There are 3 nested groupings, the coarsest first. Each group lies inside one group of the grouping before and may be the whole of it. The rows also spread widely along 13 directions, which tell nothing about the answers.
Known rows, each followed by its group in each grouping:
[-25 -13  -9 -12  24  28  20  10 -19 -10 -22   8  34 -13  18 -30  48  32
   8  46  -3  24 -24  43   5  -1  20   5 -29  22 -38 -22  30   8   1  43
  19  26   4   1  -7 -12 -29  -4] => Daki j459 j570
[ -3 -37   8  12   3  29   3  -4 -15  -4 -10   6 -10   1  -1 -38 -22   3
 -25   4  -3   0  -1  26 -12 -14 -10   8 -15   9 -21  -2  12  11  -3   5
  22  13  45  -8  -8 -12  -6   3] => Daki j459 j734
[ -7 -10 -18 -10   4  26   8 -27   5   6 -19 -12   8 -31  -9 -20 -59 -35
   0  17  -7  25  16  -8  10   9 -43   7  -5 -16 -29  27 -14 -39 -15  26
  19 -10   8  14   2 -34  -1  -1] => gune j396 j748
[-43 -49   1 -19  34  38   2  44  -8  -3 -35  38   9 -39  32 -29  46  23
  14  37  -7  38 -10  27   2   4  18 -31 -41  20 -22   0  10  -6  -8   4
  -1  30  54  13   2  18   5  -5] => gune j193 j682
[ -9  17  10  -8   6  -5   4   7   8  23   1   7   9 -14 -13  13 -10  17
   7  -7 -17  17   6  -3  50  21 -23   1  17   6 -28  35   9 -51  -9  39
  27  -1 -13  14  29 -33 -25   6] => bel j568 j440
[-13 -27   3 -50  12  88  17 -27 -35  17 -40  19  -5 -19  -1 -24 -18 -17
  16  23 -13  37  15 -12 -26 -32  -7   1 -29  -2 -35  -9  15 -21 -20  -5
   4   6  57  11  -8  -7  35 -31] => Daki j764 j48
[-19   3 -15 -26  52  41  -1 -36  -3  -5 -47   5   9 -51   8 -26  23  -9
 -21  80  -5  26 -36 -12   9  23 -26   1 -16   4 -20  -7  -7 -31 -12  36
   3  -5  12  -4 -40 -22   4  -5] => Daki j650 j216
[-47 -14   6 -48  38  36  30  -4  -9  -5 -33  15  -2 -36  19   6  25 -18
  30   5  -6  28 -19  16  11  -9   5   0  -3  -3 -19 -25  14 -18 -27  28
 -11 -10  22   4 -31  -3  28   4] => gune j577 j469
[-15 -41  -8   0   2  42   0  18 -35   1 -27  37  -4 -12   9 -17  11   8
  14  32 -18  33   3  -8   6  -3  -9 -25 -25  15 -41  30   1  -8  -5  11
   8  39  51   0   8   4 -12   1] => gune j577 j995
[-30 -19   5  19  28   2  16  10  18 -38 -19   5  31 -12  23 -24   1   6
 -12 -15 -12  17 -27  35  29 -10 -17  -4 -13   7 -44 -11  32  29 -19  -1
  20  -6  18  16 -11 -26  16   7] => bel j825 j458
[-39 -13   6  10   4   2  17  -9  23  13   7  12  29   7  12   6   5  24
 -21 -37   4 -13 -17  22   8  -1 -26  32  22   6 -17 -35  20   0  -7  18
  29 -29 -15 -10  -6  -4   0  10] => Daki j764 j510
[-25 -39   1  -3  14  22  10   6  -8   8 -26  39 -13 -26  16  -9  -8  -3
  36   1 -23  34  -3 -23  13  -9 -28 -21  -5  -5 -34  38 -12 -23 -14  13
  -9  -6  32   7   0 -11  -2  23] => gune j396 j297
[-30  -3 -14 -27  12  62  19   0 -18 -25 -39  25  34 -19  37  12  31   8
   1  27 -13  28 -13  18  16 -12   0  -1 -29  26 -50 -34  40   2 -32 -12
   5  11  34  13   5   5  45 -37] => bel j943 j673
[ 25 -20  11  10  -5  15 -26  32 -20  -8 -24  32 -27 -21   5 -12 -12  11
  14  25 -28  24  -5  16  25  11   4 -23 -24   8 -11  49   5 -33  -7  -3
 -17  24  61  -6  27 -23 -18   2] => bel j943 j394
[-12 -16 -10  31   3   9  -6  -2  14 -21 -16   8  47  -2   6 -18 -25   5
 -24  -1  -5  14  -7  -7  25   9 -44  -3  -8  -3 -41  10  17  12  -5 -13
  41  -1  18   3   3 -24   7  -3] => gune j577 j765
[-25  -9   1 -14  10  19  -4  -8 -10   0 -15  14   5 -20  12  20   7 -17
 -21  -2  -1   7 -12 -10  17  20 -27   4  18   4 -14 -15   3 -25 -20   4
  14  -3  19 -12 -18  17  25  -3] => gune j193 j415
[-30 -38  20 -12  25  13  19  -9   1   8 -13  14 -15 -15   1 -16 -15 -22
   9 -45  -4  14 -14  -1  -6 -21 -22   3  18 -21  -8 -12   6  -1 -11   6
   9 -27  27  -7 -36  -4  19  28] => gune j193 j759
[-22  -1 -10 -21  24 -10   4   7 -14 -11 -21  -3  13 -35  14   6 -10 -37
  10   1  -9  40 -14   6  46  29 -22 -18  15  -4 -31   0  -2 -39 -29  34
  14  17 -15  29 -27   4   8   2] => bel j568 j260
[-56 -27   0 -13  54  20  24  35  19 -25 -32  18  24 -50  37 -29  37  25
  20  37 -11  39 -15  34  36   2   6 -29 -39  19 -46  15  16  -1 -19  26
   6  15  26  38  -2 -19  -1   3] => gune j396 j310
[  0 -34  24   0   7  50  -4   9  -2   8 -21  25   8  -1   1 -40  -7  33
  -3   1  -8  15   1  22 -23 -25   6   3 -33   3 -13  -7  33  12   6 -26
  14   2  66  -7  15 -23   8 -11] => Daki j459 j433
[-12 -35  22 -18   9   0 -16  44 -20  20 -17  27 -16 -22   9  -9  11  -1
  24 -22  -9  34  -9  35   4  19  22 -22   5  -5  14  -9   6 -30  -4   3
  -6  23  28  -3   0  21  -4  13] => bel j825 j336
[  8   3   4   9 -19  28   6  -8 -21 -16  -5   8  13  15   4  10 -19   9
  -1  -4 -19  -1   4  12  24 -13 -13  17  -2  10 -49   8  29  -4 -16   4
  15   4  29  -6  19 -28  -2 -11] => Daki j495 j3
[-31 -21 -32  -4 -22  24   2   9  -1  -3  -8   1  39 -16  29  12 -21 -18
 -18   4  11   6  17  37   2  22 -17  20  -7  10 -21 -33   0 -28 -22   3
  19   6   7   6  17  25  23 -25] => gune j193 j682
[-25 -41  -1 -21  12  46   8 -30 -34  28 -16   6 -31 -15 -22 -28 -23 -33
 -32   7   2  14  14 -29 -20  -7 -38  -2  11   0 -19   6 -18 -17  -9  21
  35  15  38  -7 -31  18   6   6] => gune j193 j415
[ -3  -6   0 -11 -17   9  -9  16 -26  13  -9  30  -2  -7  15  33  11   2
  16 -12 -12  13 -14  20  14  16   4   8  18   2  -1 -16  10 -39  -9   9
 -12   8  12 -21   8  16  -3   3] => bel j568 j260
[-54 -46 -66  35 -10  35  26  -4  24 -24 -29  20  53 -27  56 -18 -33 -11
 -20  37  -8  18   5  27   4  -2 -60  17 -42  27 -68  -1 -22   1 -35  15
  10 -12  -3  37  27   0  21 -12] => bel j825 j458
[-38 -33 -24   4  18   4  30  -8   5 -14  -5 -32  24 -22   0 -52 -34 -24
 -19   6  13  17   4  45   1  -2 -22   9 -10  -6 -36 -12   0   8  -7  47
  45  10 -10  21 -25 -17 -19  12] => gune j396 j310
[-22  -9  -5 -46  15  59  37 -35  -7  46 -22   2  -9 -29 -17 -23 -18  -1
  22  36  -8  22  19  -2 -15 -18 -15  26 -15   3 -24  13  -9 -52 -11  65
  10 -18   1  11  13 -36 -20  -2] => Daki j459 j570
[-18 -31   0 -23   1  60  10  29 -24  -7 -25   9  15 -17  28 -26  -2  12
  13  27  -6  32  23  56  -7 -13  29  -8 -53  21 -37 -19  27 -10 -19  -5
   7  38  61  25  22  -2  15 -38] => Daki j650 j216
[-25 -34   9 -27   2  49   8  24 -11  46 -14  20 -11 -23  -1 -24 -10  23
   5  24  -6  27  41  15  -1   4   1 -11 -28  28 -25  27  -7 -48 -11  28
  25  31  35  31  43   2 -15 -18] => Daki j459 j734
[-35 -32 -15  -7  38  10   0  13  -3 -21 -34   4  11 -45  18 -28   0 -28
  -6  36  -2  36 -15  10  26  26 -22 -28 -17   5 -30  11 -12 -14 -18  26
  14  25  19  24 -31   1   6   4] => gune j577 j995
[-38 -22   1  10   5  -2  11  23  22   9  -8  32  48  -6  38   7  18  33
  22 -26  -8  20 -15  18  17   4 -16   9   1   6 -29 -20  18  -6  -9   8
  12 -21 -14   9  16  -1   1   9] => Daki j459 j433
[ 15   1   7  20   7  -1  -1 -25 -13 -44  -6 -16  -3   3   4  -9 -23 -20
 -24  -7  -7 -12 -33  36  17  -3 -13  24  10  -9 -19 -21  24  12 -13   8
   6  -9  28 -30 -40 -36   3  12] => Daki j650 j216
[  0 -11   2   7 -16  23 -28  28  -4  16 -19  39  27 -10   7  14  -1  27
   9  12 -15  25  10 -17  26  28 -16 -17  -9   6 -20  30   9 -38   0 -17
  14  17  35  -4  46  -6  -3 -15] => gune j577 j765
[-20 -52 -28  63 -23  -5  -7  19 -17 -27   0  34   0   4  32   4 -25  -6
 -30   0 -18   3   9 -18  40  13 -63 -18  -1  33 -66  54 -26   2 -25   3
  27  34  35   8  15  22  -7  14] => gune j193 j682
[ -1 -31  13 -20  13  53 -20  13 -37  -3 -27  11 -37 -26 -11 -27   1  -9
 -33  45   2   7   8  25  -5  12  16 -19 -25  17   3   9   1 -19  -6  -2
   8  51  87 -13 -10   7   7 -17] => gune j577 j765
[-15 -14  -9   4  15  -9  -1 -17 -22  11 -12  17 -15 -13  -4   2  11 -16
 -19   1  -8  14 -32 -24  25  20 -41  -2  37   3 -18   7 -13 -21  -7  42
  21   4 -18 -18 -38  13 -21  31] => bel j943 j394
[-20 -12   4  13   8  16  -8   9 -10   0 -17  49   6 -12  17  24  34  26
  -4  15 -23  15 -17 -40  40  15 -35 -16   7  23 -41  36   5 -18 -13   3
  10   7  31 -13  13   3  -3   8] => gune j193 j415
[-26  -2 -21 -27  15  59  10 -34 -18  -8 -36   0  21 -26   5  -4 -13 -30
 -32  33  -5  27   2 -11  10   6 -37   4  -9  15 -46 -18   6 -18 -33   6
  30  11  16  18 -12   3  39 -32] => bel j825 j336
[-46 -28  16  -1  -4   6  21  31  12  32  17  11  10   0   1  -5   8  37
  -7 -34   6  -1  20  40   8   0   3  12   4  19 -15  -3  15 -13  -1  29
  39   5   9   4  33   4 -23   9] => gune j193 j415

New rows. What belongs after each?
[  3 -13  29 -11  29   3 -19   5  17 -21 -32  -3   3 -33   3 -19 -49 -41
  -3 -37  -8  28 -15  21  15   9 -16 -13   3 -33   8 -14  19 -15 -22 -38
  -1 -23  41  11 -25 -25  52  -2] => bel j825 j336
[ 22 -35  15 -12   3  22 -20  -2 -23   9 -28   3 -25 -20 -21 -42 -58 -42
  11 -15 -14  33   2  10 -18  -4 -10 -13  -6 -34   7  10   0 -23  -3 -10
  -3   3  50  -4 -14 -19  10   7] => bel j825 j458
[-14 -15  -7  -5  34   7  10   9   6 -21 -28   8  10 -34  15 -35  12   3
  16  31 -14  25 -38  45  10  -1   4   2 -23  -7 -15  -3  15  -6  -3  32
 -14  -7  14   0 -19 -37 -16  18] => bel j568 j440
[ -3 -12  11 -14  16  44 -21   0   7  31 -36  37  15 -29   0 -12  -5  21
   0  31 -17  35   5 -43  11  16 -33 -17 -16   5 -21  30   1 -43  -5 -13
  15  -6  34  11  25 -16  12 -17] => Daki j459 j734
[-31 -32  17 -42  40  49  24  -9 -17  32 -29  16 -31 -31 -22 -34   8  -4
  20  18  -8  31   0  -7 -11 -19  -2 -11 -10  -4 -13  18  -1 -23  -2  41
   9   4  39   1 -21 -18 -11  17] => gune j577 j995
[-23 -58  -2 -23   8  40  13   9 -37  27 -22  13 -45 -26  -8 -44 -21 -23
   5  13  -8  31  17  26 -26 -10   1 -13 -17   6 -11  11 -21 -26 -11  35
   6  33  41  10  -7  13 -15  11] => bel j825 j336
[-11   3  23  -8  36 -22   8   7 -13 -12 -15  14 -13 -19  -2   5  22  -4
  25 -15 -27  30 -36  -3  56  13 -11 -19  26  -2 -30  25  14 -19 -16  42
   6   5  -6   0 -24 -24 -20  33] => bel j825 j336
[ -7 -24   3  21   9  38  12   2  -2 -40 -23  25  22   5  22 -25   0  22
  -6  -2 -19   8 -26  35  -1 -40  -4   9 -31   4 -40 -15  49  42  -6 -31
   0  -7  59  -9  -2 -33  21  -3] => bel j568 j440
[ -6  -5   6 -12  21   6  -3  -5 -28 -25 -27  10  23  -9  11   5  -4 -30
   6 -26 -14  40 -30 -15  30  -1 -24 -19  18 -17 -37 -22  31   4 -19 -16
  19   9  13   6 -44   4  32  -1] => bel j568 j260
[ 18 -13  16 -12   6  40  -5 -32 -30   1 -27  20  -3   4 -12 -16  -8  -6
  13  -5 -17  12 -30 -10 -21 -26  -8  16   6 -28  -9 -18  28   5   6 -11
  -8 -23  41 -40 -29 -27   6  10] => Daki j495 j3
[ 37 -19  -7  28 -17  17 -24  10 -19 -31 -33  24  43   6   7 -30 -31   1
  33  -1 -33  44 -20   2   5 -11 -14 -13 -29 -27 -38  15  38  15   4 -39
  -2   3  41 -10  17 -41   2  -4] => bel j825 j458
[-26 -25 -12  -1  27  29  13  -6  18 -19 -25  -2  19 -32  10 -39  -9  -3
 -14  31   1  10 -13  35  -2  -5 -14  13 -29   0 -20  -5   8  -1  -8  17
   9 -15  30  -1  -8 -30   4   1] => gune j193 j682
[-34 -35   0 -13  18  60   5  -9  -7  45 -23  27  -2 -16 -16 -41  27  35
 -37  34   3  12  -2   5 -31  -6 -10   7 -16  22  -8 -13   6  -4  13  19
  32  12  30 -14   9   5 -14  -2] => bel j825 j458
[-37 -15 -40  21  -9  29  22  -4  24 -18 -16  20  29 -23  40   8 -11  13
 -17  33  -7  -7  -9  46  10  -2 -28  36 -26  26 -35 -10  -3 -17 -23  23
  -8 -24   6   5  28 -19   5  -5] => bel j568 j260
[-26 -15  -5 -31  16  38  -1  14  -7 -19 -38  25   2 -44  51  19  15 -16
  10  35  -8  18 -15  36  15  20   6  -1 -21  19 -12 -24   1 -39 -39   2
 -31   2  37  12  -7  15  44 -22] => Daki j459 j734
[-49 -38 -38 -12 -16  75  35  10  -5   7 -23  25  41 -11  31 -11   3  22
  12  38  -1  20  27  40 -20 -22  -1  19 -51  28 -50 -15  11  -6 -14  16
  11  11  29  17  44   1   6 -29] => gune j577 j995
[  0 -34 -31 -25 -16  62  15 -24 -52   9 -26   2  -8 -10  -7 -32 -44 -40
   4  28 -10  33  20   9 -30 -23 -17   9 -21  -6 -36  -5  -4 -20 -13  20
   9  25  34   7  -7   0   3 -15] => bel j568 j440
[  0 -31 -21  37  -7  23 -15  -9   0 -12 -12  12  12  -6   8 -37 -17  15
 -44  45  -2 -10 -14  28  -8  11 -25  18 -24  15 -18   7  -3   1   4   9
  14   9  32 -21   4 -17 -21  -2] => Daki j764 j48
[-45 -46  -2 -16  29  34  24   7 -14  17 -23  19 -13 -28  -1 -31  -7  -9
   9  15 -10  38  16 -16  13  -9 -28 -28 -15  13 -48  38 -16 -16 -16  39
  28  26  28  33  -9  -1  -9  11] => gune j577 j995
[-11  -6  29   0  22  14 -22  28  24 -22 -21  23  15 -26  19   7   7  17
 -11  -9  -8   6 -16  22  32  16   1 -10 -10   3  -2  -2  31 -12 -15 -40
   0 -11  60  -5  11 -16  38 -12] => gune j193 j682
[ -8   5  -8  -9 -16  47   6 -10 -12   4  -3   1   2  -6   0   7  -9  17
 -27  41  -6 -11  19  30  17  11  -6  25 -17  36 -33   9   9 -39 -20  33
  19  22  27  -1  35 -19 -12 -30] => Daki j764 j510
[-17   1   8  21  12  12  15  -1  24 -25 -16  28  38   0  15  10  13  36
  14  -7 -21   5 -27   1  37 -14 -22  11  -6   2 -42  13  37  12  -7  -1
   8 -30  21 -13  15 -50   1  11] => gune j577 j765
[ 11   0  11   3  19  -4 -36  18  -6 -19 -22   8  17 -22   5  -9  11   1
 -23  11  -2  16 -38  29  20  33   6 -12   2  -8  11 -22  27 -11   3 -18
   6  16  30 -19 -22  -6   6  -4] => bel j568 j260
[ 19   3  -8  -6  -3  43 -15 -18 -45  -5 -38  37  13  -5  -2   7  21   4
  15  37 -33  35 -25 -40  17   4 -21 -10  -5   4 -43  18  21 -15  -6  -1
   0  17  31 -23   4 -14  -1  -9] => bel j825 j458
[ 13  -1  -3 -26  20  24 -20 -11 -33  -6 -30   3 -15 -32   0 -14  25 -13
 -11  63  -1   7 -38  29  -3  33  15  10  -4   2  15 -20   1 -36  -1  36
 -15  16  23 -35 -34  -3 -15  -1] => Daki j459 j734
[-16 -37 -40  10 -21  30  10  -6 -28   3 -11   6 -11 -13  11 -17 -27 -18
 -22  34   0   2   6  42 -16   1 -17  21 -15  17 -21  -6 -21 -22 -11  39
   4  23  18  -7   3   9 -21   2] => bel j568 j260
[-17 -42 -11   5   9  35 -13 -13  -1  22 -15  -5  -7 -26 -23 -53 -45 -18
 -58  31  10  11  24 -10 -16  15 -47  -5 -14   4 -13  22 -26 -21   0  11
  49  17  39   5  -3  -1  -6  -5] => gune j193 j415
[  7 -16 -15 -20   0  31 -11  -3 -46   3 -22   2 -24 -30  -7 -12 -14 -31
  -2  49  -9  26   9   2  11  28  -6 -16  -6   5 -19  28 -16 -44 -11  32
   7  46  35  -5  -7   3 -19  -6] => gune j396 j748
[-26   6 -29  -6  -4  37  15 -15   9   2 -31  27  69 -13  23  17  -5  10
  19  10 -21  40  -3 -24  25   2 -45  10  -9   4 -61  -3  19 -22 -23   1
  20 -21 -18  19  33 -18  21 -21] => bel j825 j336
[ -2 -12  30  -5  12  30 -26  21 -16  20 -22  48  -8 -11  -7   6  33  38
  -1  10 -15  19 -10 -25  20  15  -1 -24   0  11  -7  25  21 -20   6 -17
  11  21  60 -25  16  -3  -4   1] => gune j577 j469
[-40 -24 -23 -26  13  50   7   3 -22 -14 -33  15   9 -34  30   8   6 -29
 -14  37   2  21   2  16  11  15 -12  -8 -18  22 -32 -18  -4 -22 -33   9
   6  27  37  15 -15  26  37 -25] => gune j577 j995
[-41 -12  -7  11  26   1  18   2  27 -24 -15  11  41 -20  31  -4  23  16
  -4  -2  -1   7 -35  33  20   4 -13  13  -1  -1 -25 -26  25  15  -7  13
  10 -23  -3  -7 -15 -18   5  14] => gune j396 j748
[ -5   7 -18 -10  10  20  -3 -20  -1 -22 -29  12  22 -28  26  12   0 -13
   8  37 -14  12 -31  11  22  20 -20  19  -5  -2 -22  -7   5 -34 -23  20
 -18 -19   4 -10 -12 -21  12  -8] => Daki j764 j48
[-18 -29   3  -9  24  12 -17  12  -2  -6 -21   1 -34 -45   3 -16 -17 -33
 -30  28   7   2  -6  34  11  34  -7 -11  -4   7  14   9 -23 -37 -16  21
  -2  19  47  -2 -25   4   7   6] => gune j577 j995
[-25   2  -8  13  10   2 -15 -16   9  14  -7  20  12 -17  15  24  19  10
 -52  21   3 -12 -23 -17  30  46 -48  17  29  26 -14  -6 -15 -34 -13  27
  27  -6 -15 -16  -8  15  -2   4] => Daki j459 j433
[ -4   2  17 -20  19  13 -16   2 -19  13 -17  10  15 -16 -17  -4  10   1
  -4   4 -10  34  -5 -36  31  25 -21 -24  13  -4 -25  18  17 -28  -3   6
  39  19  18  -1  -6  -4  -3  -6] => gune j193 j415
[-18 -12  -2  11  -7   6  11  26 -17 -49 -10  16  24   1  39  29   0 -11
  17 -21 -16  13  -8  30  47  -1  -4  -9  -4  14 -54  -2  31   7 -33  -6
   4  20  32   9   1  -1  25  -7] => gune j577 j995
[-10 -13 -10 -17  29  49  -8   8   2   1 -47  26   3 -53   9 -27  -4   7
   4  68 -20  41  -3   0  15  10 -14 -20 -44  12 -25  34  -5 -42 -14   9
  -7  12  47  23  19 -30   4 -17] => bel j568 j260
[ -8 -15  17   1 -15  10   6  -1 -36   5  10  12 -35  11   7  28  -3  -7
 -21 -27  -3 -20   1  22  15   3  -4  17  30  23 -15 -10   4 -19 -22  22
  11  18  27 -21 -10  19  -1   9] => Daki j459 j570
[-35 -22 -24 -27  -6  50  38  -4  -6   7 -12  -9   6 -26   7 -11 -39 -18
  11  22  -4  19  44  27   9 -11 -16  15 -30  18 -51  19  -8 -41 -33  45
  20  10  20  34  32 -16   2 -20] => gune j193 j682
[-27 -37 -10   1  24  38  29  -8 -14 -46 -32   6  13 -16  38 -31 -20 -24
   6   8 -16  29 -10  24   7 -33 -20  -6 -32   4 -64 -13  16  26 -34  -2
   4   3  45  26 -33 -17  34  -6] => Daki j650 j216
[ -8 -32  -6  20  -6   7 -22   9  -5  -4 -10  12  26  -4   7 -18 -15  -6
 -32  -9   5   9  -7   7  -3  18 -27  -2   2  -6  -9 -15   9   3   3 -22
  30   8  30 -16  -7  14   9  -1] => gune j193 j415
[ -8  -6  -9   6 -13  13 -25 -10  -8  10  -3   0   4 -10   4  13 -23 -14
 -53   7   8 -15   2  10  13  38 -31  18  22  10  -3 -16 -11 -36 -13   6
  23   5  10 -14  -2  17   8 -12] => Daki j495 j3
[-18 -35 -30  19 -14  29  -1  -2   8  19 -17  23  39  -9  18 -26 -17  20
 -10  29  -3  14   3   7 -14   7 -35  17 -23  10 -28  -1  -8 -16   2  13
  20  -7   1   2  27  -4 -15  -5] => Daki j459 j734
[ -7 -16  26   0  41  27 -17   6   0   1 -33  41 -32 -35  -2 -16  22  23
 -19  32 -21  14 -31 -11  21   4 -13 -21 -10  13  -5  32   4 -18  -4  -4
  -8   3  64 -12 -10 -23   2  13] => bel j568 j260
[ 15 -33 -32  -5   0  53  -4 -17 -41 -19 -40   3   2 -24  -3 -53 -24 -24
  10  70 -11  33  -5  14 -25  -6  -5  -3 -43 -13 -29  13  -2  -7   4  17
  -5  26  51 -15 -13 -27 -19  -5] => gune j396 j297
[-17 -33 -19  -9   0  20   5 -14 -31  -5 -20   2 -16 -21  11  -5 -46 -59
 -13  -7  -4  23   2   5   2   2 -36  -2   9  -7 -25  -9 -19 -25 -29  12
   8  13  19  14 -33  20  25   1] => bel j568 j260
[-12 -34  -1 -29  20  60  -3  -6 -52   9 -35  16 -14 -22   4 -31   1 -18
 -10  40 -10  42   9 -17  -6  -1 -11 -28 -21  13 -40   3  -2 -16 -16   7
  23  49  54  14 -24  18  12 -20] => Daki j650 j216
[-29  -8  19 -10  24  50   9 -13   7  19 -17  20 -13 -20 -17  -5  -5  21
 -31  18  -9   6  16 -27  25  -4 -33  -5  -8  24 -35  38   6 -22 -16   9
  36   3  52   8  19 -26  10  -8] => gune j577 j469
[-49 -25   0  12  18  14  18  25  10 -24 -14  24  42  -5  34   0  34  29
  -8  -6  -3  13 -16  26  29  -3  -8  -6 -12  21 -46 -17  32  24 -13  -1
  28  12  20   9   0   3  12  -1] => gune j577 j765
[ -3  19   1 -40  36  34   4 -32 -10 -11 -30 -25  23 -29 -18 -24   1 -20
 -24  27   7  20 -30  28   0   5   3  16  -2 -16  -3 -47  36 -11  -3  16
  22  -3  10  -9 -42 -30  15 -16] => bel j568 j260
[-40 -27   2 -41  29  39   3   3 -15  33 -31  24   7 -38   2 -10  13 -10
   7  15  -5  48   9 -37   7  14 -26 -26   0   2 -26   8  -8 -39 -15  14
  26  14  20  20 -10  23  16  -9] => gune j193 j415
[-37 -19  22 -37  33  24  12  16   3  19 -25  19  27 -22   3 -14  26  14
  31 -20   0  39 -14  10   0  -5  10  -9  -1 -17  -7 -28  33  -6   2   3
  17  -7  17   1 -12  -6  12   5] => gune j577 j469
[-55 -18 -16 -16  25  47  40  -6  10  12 -24  20  24 -29  25 -10  18  25
   4  40  -9  21   4   6  15  -9 -24   9 -26  34 -59   8   0 -20 -25  47
  20  -3  -2  31  17 -14  -5  -8] => Daki j459 j570
[-61 -36 -29  -4   1  38  46   4  14  23 -19  38  18 -22  34  -1   6  23
  25   9 -16  24   8  11   5 -22 -31  14 -20  25 -51   8  -6 -20 -24  41
   4 -20 -10  26  35  -4  -6   7] => bel j943 j673
